The groups are shells around one centre, one inside the other: the same stretched ball of 7 dimensions in 6 sizes.
In the rows, zero is written as 128.
Known rows, each followed by its group:
[156 145 115 149 126 110 149 118 135 102 168 138 167  84 163 140 185 162
 103 129 156 155 191 182 171 131]  V
[120 139 105 109 112 139 129 128 114 142 104 140 107 129 108 120 112  88
 166 125 125 127 111 135 124 139]  S
[116 118 145 118 127 122 139 124 129 122 133 135 132 109 134 116 139 123
 128 126 153 105 129 131 123 155]  D
[125 143 114 146 117 143 111 121 114 100 167 160 124 101 113 125 114 105
 109 125 103 124 163 135 126 127]  Z
[104 133 141 115 159  70 145 115 139 175  93  82 150 159 115 131 133 169
 138 189 156 109 106 145 126 150]  D
[109 160  91 126 125 123 110 118 108 151 113 127 112 147  80 128  88 104
 150 165  95 128 122 139 121 123]  V
[119 122 143 143 145 115 115 126 137 129 143 123 129 131 123 131 114 142
 102 142 113 106 135 110 114 134]  S
[127  92 182 127 161  93 144 132 161 144 117 102 146 135 162 132 150 171
 104 131 157  97 113 103 116 155]  S
[105 107 173 132 160  88 131 121 149 133 140 101 148 131 134 122 135 173
  96 160 153  82 127 113 112 155]  S
[117 121 143 112 152  78 156 135 151 166 116  78 139 138 139 127 157 182
 140 165 188 115 114 136 135 165]  N
[ 90 105 173 115 166  73 131 116 153 155 108  75 145 154 122 117 125 182
 115 185 165  65  95 109 105 160]  V
[114 118 148 113 124 139 130 115 116 133  94 157 125 129 119 120 109  77
 139 113 109 105 105 121 105 140]  V
[110 116 142 113 141 111 134 139 137 156 116 107 112 140 120 121 120 135
 143 141 148 105 103 109 111 158]  Z
[134 117 116 136 127 151  95 140 136 136 114 131  89 146 121 135  87 104
 131 108  82 115 104  79 106 117]  D
[148  91 157 146 144 124 122 149 167 113 160 115 122 112 175 135 149 169
  91  99 145 107 139  85 124 142]  D
[147 113 117 129 139 117 118 143 160 150 103  91 111 149 151 141 130 159
 136 125 132 122 104  98 132 124]  Z
[113 115 138 103 125 144 122 125 118 158  63 144 101 155 108 123  87  65
 164 112  96 105  72 100  94 137]  D
[147  69 177 129 150 121 133 156 178 134 125 101 115 128 187 133 151 167
 108  88 159  96 103  65 113 153]  N
[129 153 113 152 129 127 118 116 112 118 156 155 137 114 110 138 117 115
 106 140  91 141 168 149 132 120]  N
[126 127 134 138 142 119 117 125 132 142 119 128 126 142 121 138 109 126
 116 136  99 120 124 114 115 126]  S
[148 157  85 136 128 102 140 128 136 140 138 105 141 120 137 143 159 166
 137 154 150 160 158 170 166 126]  X
[153 131 125 140 147  90 148 128 153 143 128 101 157 125 162 149 172 183
 115 143 155 148 150 153 158 132]  V
[149 168  70 140 104 135 127 115 114 109 148 149 137  98 125 135 145 118
 137 133 122 163 174 181 166 113]  S
[ 94 125 156 123 144 111 116  98 118 140  94 134 141 150  98 121  92 106
 119 160  97  84 104 122  97 132]  Z
[108 100 155 115 141 137 110 137 134 159  84 127  93 163 112 124  78  91
 141 116  94  89  71  67  81 141]  D
[135 115 129 128 154  91 134 147 164 163 121  72 122 148 149 140 144 190
 129 150 161 122 114 108 134 144]  D
[171 154  73 147 103 146 122 122 127 103 141 151 134  98 150 145 152 120
 129 107 112 169 171 165 169 101]  Z
[124 124 135 130 113 154 116 111 113 101 126 174 127 107 123 120 111  77
 120 103  97 108 134 126 114 127]  X
[139 154  94 135 129 118 129 130 123 154 119 125 123 138 116 145 124 125
 144 141 110 159 138 148 142 122]  X
[125 127 129 133 140  97 125 109 146 123 124 101 152 127 139 128 143 169
 113 160 147 102 133 140 139 128]  D
[143  84 166 128 147 112 130 130 170 126 109 103 138 129 179 132 153 166
 107 110 153  93 108  94 124 138]  D
[ 93 164 105 113 120 124 124 100  89 148  99 150 127 140  68 119  89  73
 158 168  97 121 119 162 115 132]  Z
[113  86 178 130 155  96 124 127 167 118 141  91 141 125 157 117 142 186
  91 143 167  64 117  90 111 154]  V
[148 130 115 120 116 138 142 129 127 136 104 147 126 117 145 135 143 102
 149 101 129 148 127 143 140 132]  S
[ 93 153 108 113 125 117 116 105 105 148  99 127 122 146  77 116  90  99
 154 173 110 105 108 144 114 133]  V
[171 165  55 143  97 165 116 136 112 130 122 165 103 118 126 152 120  79
 155  94  76 191 153 152 156  96]  Z
[160 122 119 141 145  88 147 141 172 132 152  79 149 113 180 144 190 217
 112 141 188 141 157 143 168 140]  N
[146 156  86 151 114 140 111 121 119 108 154 150 127 108 122 139 125 116
 118 127  97 150 168 151 147 109]  X
[169 164  43 123  83 184 120 144 102 142  96 174  81 123 118 146 109  44
 191  76  77 196 128 147 151 102]  N
[137 147  84 114 100 166 118 131 103 146  88 164  90 135 103 131  93  49
 177  99  83 151 107 130 123 119]  S
[124 173  73 122 108 117 136 110 107 127 134 132 138 109 105 124 141 122
 156 163 144 148 157 191 160 130]  D
[140  96 155 121 147 110 137 136 160 148  97 103 130 141 163 136 144 154
 126 116 147 110 101 101 123 141]  S
[114 120 139 116 165  63 144 133 162 178 105  52 139 160 135 133 147 207
 136 186 182 106 102 125 133 155]  N
[155 142  99 138  98 150 139 125 121  84 169 168 137  68 154 127 168 112
 124  94 144 152 183 169 162 132]  N
[116 142 110 137 119 141 102 112 113 112 135 150 120 123 101 123  96  97
 122 138  90 111 137 128 118 118]  X
[131 160  69 123  92 162 113 124 101 118 127 162 100 111 100 123 105  69
 164 117 101 145 138 150 137 119]  X
[131 114 143 112 145 105 147 134 144 168  84 106 129 149 142 136 138 137
 147 130 145 124  97 121 124 146]  V
[158 129 116 152 139  95 137 130 163 111 169  96 156 101 174 142 183 207
  96 142 171 138 174 150 168 130]  Z
[133 149 101 129 109 130 132 108 117 103 141 149 145  95 130 123 148 117
 132 133 138 132 160 171 151 128]  X
[158 139 111 163 134 120 122 130 141 113 166 133 142 109 151 150 148 158
  93 124 113 152 177 141 152 115]  Z
[123 125 126 107 128 116 138 118 131 148  84 119 131 137 130 125 132 119
 155 136 142 115 101 137 129 139]  X
[ 95 122 134 101 132 127 111 112 118 163  56 123 108 169  90 117  74  82
 162 148  97  86  64 103  91 132]  Z
[146 160  81 134  96 147 129 110 108  97 143 167 139  88 129 129 145  96
 138 117 120 154 171 180 160 116]  X
[160 139  93 141 100 176 113 136 114 113 129 181 102 108 133 141 113  64
 138  73  76 160 145 125 133 109]  V
[146  96 170 148 157 103 136 136 165 124 148 111 148 118 176 142 160 181
  82 117 146 113 144 106 129 142]  X
[152 103 134 124 128 133 137 149 154 131 122 120 114 118 168 133 151 139
 134  92 151 127 119 105 133 143]  V
[112  83 197 128 162 107 132 135 152 143 120 116 130 140 145 126 121 144
  99 122 134  80 102  78  90 160]  N
[112 190  60 123  93 152 118 106  72 130 124 178 114 117  62 123  90  46
 169 148  81 157 150 184 135 118]  N
[147 146 121 142 116 124 152 114 119  97 168 164 163  76 151 132 175 129
 109 118 147 152 190 184 161 138]  N
[147 150  96 122 114 130 143 121 118 140 102 144 134 121 132 139 143 104
 155 121 124 160 136 167 151 124]  S

New rows. What belongs after each?
[117 154 107 138 123 138 112 121 103 133 136 157 115 129  90 132  92  87
 130 138  81 136 142 137 118 124]  N
[117  98 175 125 172  71 142 129 167 160 111  72 149 151 152 133 148 198
 107 163 168  90 105 107 118 155]  S
[142  96 163 135 159  78 147 133 180 126 146  75 159 116 187 133 186 223
  94 142 196 101 139 120 146 153]  D
[126 158  82 126 115 144 117 138 106 155 119 143  92 139  89 135  91  82
 163 130  90 155 125 132 124 126]  N
[150 162  96 149 121 127 132 112 113 121 139 158 149 110 127 147 140 114
 119 130  98 168 174 176 155 111]  Z
[150 117 112 132 118 146 120 144 143 122 132 132 105 116 150 133 132 123
 134  95 127 131 129 107 133 129]  S
[120 134 121 108 110 139 143 122 112 128 115 154 122 109 121 116 132  87
 156 116 141 126 125 149 128 150]  N
[135 127 109 120 102 164 116 126 117 113 114 164 105 112 127 121 113  72
 148  92 106 123 121 122 123 127]  S
[132 133 113 110 124 114 149 131 133 147 108 115 128 123 138 127 151 133
 158 133 163 135 121 150 144 148]  V
[ 92 105 184 111 166  63 151 108 152 150 109  80 166 140 136 115 151 187
 113 184 188  70 106 132 116 169]  N
[108 115 176 150 173  69 129 113 153 130 158  92 168 131 136 132 142 202
  70 181 147  87 149 125 120 146]  N
[115  92 172 122 145 110 127 118 153 122 114 112 140 127 150 118 135 150
 109 131 150  73 106 100 110 148]  S
[127  86 183 140 152 129 116 133 149 128 122 137 124 135 148 133 111 124
  93 101 102  91 111  73  93 138]  Z
[126  54 227 140 192  62 138 133 203 134 131  58 166 141 198 133 170 244
  58 144 187  54 108  68 109 161]  N
[141 154 100 139 106 141 133 113 109  99 154 168 142  88 129 129 145 102
 124 118 121 149 175 173 151 125]  S
[ 97  97 180 108 155  94 132 109 144 151  79 103 144 154 128 117 118 140
 125 155 144  66  80 105  97 152]  D
[128 185  68 120 107 124 144 112  92 146 118 150 133 117  93 133 131  91
 170 153 122 174 154 201 157 128]  D
[107 142 108 106 131 121 121 124 115 178  69 117 103 169  87 129  84  92
 173 153 101 122  81 122 109 131]  V
[144 146  86 127  89 180 117 130 100 110 130 187  97 101 116 127 109  48
 155  81  88 152 142 137 131 120]  V
[131 106 135 129 117 155 107 129 135 105 128 148 108 115 139 120 111 101
 122  95 111  98 118  94 112 130]  X
[125  97 155 112 147 106 129 125 157 154  73  94 128 156 148 129 127 148
 136 133 142  90  79  97 113 139]  Z
[131 108 161 127 146 110 140 124 144 142 106 124 143 133 150 135 140 137
 117 122 133 113 116 119 120 141]  S
[112 120 144 119 144 102 139 132 139 149 126 106 127 133 126 123 133 149
 132 148 155 108 118 123 120 157]  V
[137 120 129 137 141 106 122 122 153 126 128 102 140 128 149 135 143 169
 111 143 141 111 133 124 138 127]  S
[ 87 112 163 105 156  88 132 115 138 164  87  91 133 160 108 115 109 145
 137 175 149  73  81 111  99 157]  V
[127 128 126 121 155  78 140 130 154 174  96  72 138 159 135 140 142 183
 140 171 157 124 107 132 137 140]  D
[140  95 159 117 157  87 152 142 172 162  99  76 138 143 174 137 166 188
 129 132 181 113 100 109 133 154]  Z
[166 133 110 152 113 150 126 132 131  97 161 164 132  89 159 142 152 117
 108  87 113 156 174 141 150 118]  X
[106 115 155 125 151  82 139 123 151 129 152  87 148 119 138 116 152 191
 108 170 184  86 135 129 128 163]  N
[140 146 111 123 131 116 141 117 122 158  85 134 139 142 126 145 132 111
 149 135 111 153 122 158 140 122]  N
[160  94 160 141 143 121 139 139 163 122 131 125 140 115 185 143 163 157
 100  91 142 125 136 107 134 136]  V
[114  55 224 128 170 105 128 138 174 130 122 104 133 137 170 121 131 166
  81 110 150  52  91  51  83 165]  N
[130 131 122 120 142  95 148 138 145 159 123  93 131 134 137 134 152 166
 142 151 167 134 126 139 141 151]  V
[151 133 123 147 124 142 125 125 125 116 137 162 133 111 141 143 131 105
 111 100  95 147 155 135 134 118]  V
[ 75  87 202 119 178  75 114 111 155 154  98  77 141 169 114 113  97 173
  98 184 139  34  75  75  77 156]  N
[132 125 141 145 135 118 129 124 136 107 165 136 143 102 144 129 146 148
  96 129 136 118 162 134 133 139]  S
[131  92 175 133 156  90 136 116 169 119 123  95 163 123 174 129 164 191
  90 139 167  83 125 114 129 142]  D
[115  94 168 118 165  78 138 133 170 160 106  66 137 153 151 127 144 195
 119 159 175  83  94  97 116 157]  X
[ 97  86 173 119 143 142  94 129 137 138  94 129  93 158 110 114  65  92
 122 116  88  56  68  48  66 140]  N
[ 98 107 158 119 139 131 113 129 126 141 113 133 104 144 105 116  85  99
 128 128 107  82  94  84  85 149]  Z
[130 168  83 122 108 133 129 102  99 135  98 156 136 125 101 133 119  82
 158 143 100 152 138 180 145 113]  V
[109 145 109 119 129 105 123 104 124 135 110 110 140 134 107 120 123 137
 141 173 138 107 123 153 134 131]  D
[123 140 108 104 125 116 143 124 122 165  81 118 122 144 116 129 126 111
 171 142 138 135 102 147 133 140]  X
[155 135  75 119  94 180 112 152 119 139 104 157  71 127 124 134 101  61
 177  74  92 158 109 107 129 119]  N
[169  93 143 155 129 142 117 142 166  88 162 134 129  95 191 139 159 157
  85  77 132 119 154  95 139 123]  N
[128 127 145 127 155  75 154 122 150 154 120  91 161 133 147 137 165 186
 119 165 171 125 134 152 144 149]  X
[151  93 160 152 129 145 115 125 151  82 155 154 139  94 176 131 144 132
  79  82 117 101 151  99 124 125]  Z
[111 117 148 107 123 131 133 107 119 128  88 149 134 126 123 114 119  87
 143 123 126  95 102 131 111 142]  Z
[146 157  82 157 105 157  99 117 112  93 161 168 121 102 117 136 111  97
 113 116  77 146 173 144 142 100]  N
[115 176  74 124  97 157 114 110  79 127 122 179 110 118  72 123  88  46
 162 135  77 149 143 166 128 118]  D
